There are 4 ways to turn a row about zero (a turn may also mirror it). The second row of each pair is the first, turned, with some noise. The first 24 pairs use one turn. New pairs use 2 turns, one after the other, and a turn may come again.
Known pairs, each followed by its turns in order:
[  4 -28 -62 -14  -1]
[ -8 -45  -6  51  -7]
(2)

[-15  26 -39  18  29]
[ 39 -21  36  14 -12]
(2)

[-14 -12 -34 -33 -13]
[ 19   9 -37 -31   0]
(3)

[-10  12  15  14   4]
[-14  18  15 -12   1]
(1)

[-15 -18  18  40 -10]
[  3  25 -13 -12 -41]
(2)

[ 31 -32  18  -3   5]
[  0 -20   9 -43  -5]
(0)

[ -9 -21 -30 -11  19]
[ -7  -6 -43  -6   6]
(3)

[-1 17 25 26 -5]
[ 29 -16  -8   9  15]
(0)

[-40 -17   9  21   3]
[-10 -26  22  28  21]
(0)

[-26 -18   6  26  16]
[ 26  20  23 -13  16]
(1)

[-15  25  17  10   1]
[ 26  14   5 -18   3]
(2)

[-7  3  1 -2 -4]
[ 6  4 -4  0  2]
(2)

[ 28 -20 -17 -41 -19]
[-26  17 -21 -42 -12]
(0)

[  6 -12 -12 -23 -34]
[ -3 -45 -24  -3  10]
(1)

[ 17  23 -15 -25   2]
[-16 -16  -7  22 -24]
(1)

[-14  16 -32   4  18]
[ -7 -13 -19 -11  33]
(3)

[-53  23 -16  13 -26]
[38 17 -9  0 50]
(3)

[  1 -40   8 -12  36]
[-17 -14  44 -31  -4]
(0)

[  3   4  22 -13 -17]
[-14  -7 -14 -19  -3]
(1)

[ 16  21  26 -17 -46]
[-46 -19 -26 -19   3]
(1)

[ 16  40 -34   6  -9]
[  3 -30  14 -35  28]
(3)

[ -7  -7 -10 -46  39]
[-13  40  41 -18  -7]
(0)

[ -2 -23  12 -32 -16]
[  8  27 -13  -9 -33]
(3)

[-14  -9  29 -18  16]
[-5 38  4  5 17]
(2)

New pairs, each followed by its turns in order:
[ 30  22  -3  -7 -13]
[  1 -39  -4  -1  12]
(0) (2)

[ 31  10  27 -13   9]
[ 7 22 31  3 24]
(2) (0)

[-16 -13  -8 -19  40]
[ 2 33 31 10  1]
(0) (3)

[-20  17   1  23  22]
[ 13 -12  32  14  -9]
(3) (0)

[ 51 -17  12 -20 -13]
[-10 -23 -16  26  46]
(0) (2)

[-13 -18  14 -16   3]
[ 14   8   3  24 -12]
(2) (0)

[  2  -8 -15  35  -8]
[-31  -9   6  17   8]
(1) (3)

[-13  -1   3 -36 -29]
[ 4 29 22 25 -8]
(0) (0)

[-16   3 -34  -6  -2]
[  0  -4   5  30 -20]
(1) (3)

[-19 -13  26  23  18]
[ 17 -13  -3 -40  15]
(2) (2)

[-45 -28   7  27   7]
[-29  17  28 -17  37]
(1) (2)

[ 22   9   4 -11 -18]
[ -2 -29   4   9  19]
(0) (2)

[ -5   2  11 -20   5]
[-21  -1   3   6  17]
(2) (3)

[  0  11 -23   1  19]
[ 28  -3  12   0 -12]
(3) (1)

[-3 15 24 20 20]
[  0  28  18 -17   7]
(3) (1)

[ -9   9 -20  24  -5]
[ 19  -9   5  -5 -24]
(2) (3)

[ 43   5  20  15 -14]
[ -1   4 -22 -41  20]
(3) (1)

[-26  29  -5  15  25]
[17 18 34 15 -3]
(3) (2)

[ 10  20 -26  -6  52]
[ 30  -5 -44  -3  31]
(0) (0)

[-46  -5   1 -46  44]
[-25  68   6  29  -6]
(2) (1)

[  1 -27  -8 -41  20]
[-19 -12  15 -39 -30]
(0) (1)

[ -4 -18  17 -11 -52]
[18 -6 17 53  8]
(0) (2)

[-18 -12 -19   1  17]
[ 20 -14  -8 -24  -3]
(1) (0)

[ 19  -1  32 -26   7]
[-32  14   7 -29 -17]
(0) (3)

[ 6 -6 -4 15 29]
[-18  14  -5 -27  16]
(2) (1)

[ 20   0  -4 -22  -1]
[ 17  18  -5 -15  -7]
(3) (3)

[-35  -3  17 -16   1]
[14 23 27 -4 -2]
(0) (2)

[ -1  -8  35 -14   7]
[-12 -34  -7   4 -15]
(1) (1)

[  4  -9  12 -20  13]
[ 22  -5 -19  -5   6]
(3) (2)

[ 24 -11 -11 -20  -3]
[ 14 -10  -2  22  23]
(1) (1)

[-15 -14  14   2   7]
[ 14  15   2 -15  -9]
(0) (1)

[  9 -39 -45 -32  22]
[ 13  26   1  -3 -63]
(2) (2)

[ 38 -10 -21 -50  12]
[ -7 -32  57  18  14]
(2) (0)

[ -8  -3 -35  -5  43]
[27 22 37 16 -3]
(0) (3)

[ 11  -8 -13 -14 -31]
[  6 -29  24   9  -8]
(0) (1)

[ 38 -25  14  66 -31]
[40 -9 72 19  5]
(1) (2)

[ 17 -13  -2   6 -15]
[ 13  -6   1  -1 -19]
(3) (3)

[29 19  4 11  9]
[-11  -9  15  -4  33]
(3) (0)

[19 14 37 41  0]
[-52 -14  16  12 -16]
(0) (2)

[  3 -34  15 -14   0]
[ 32 -11  15 -13  10]
(3) (3)

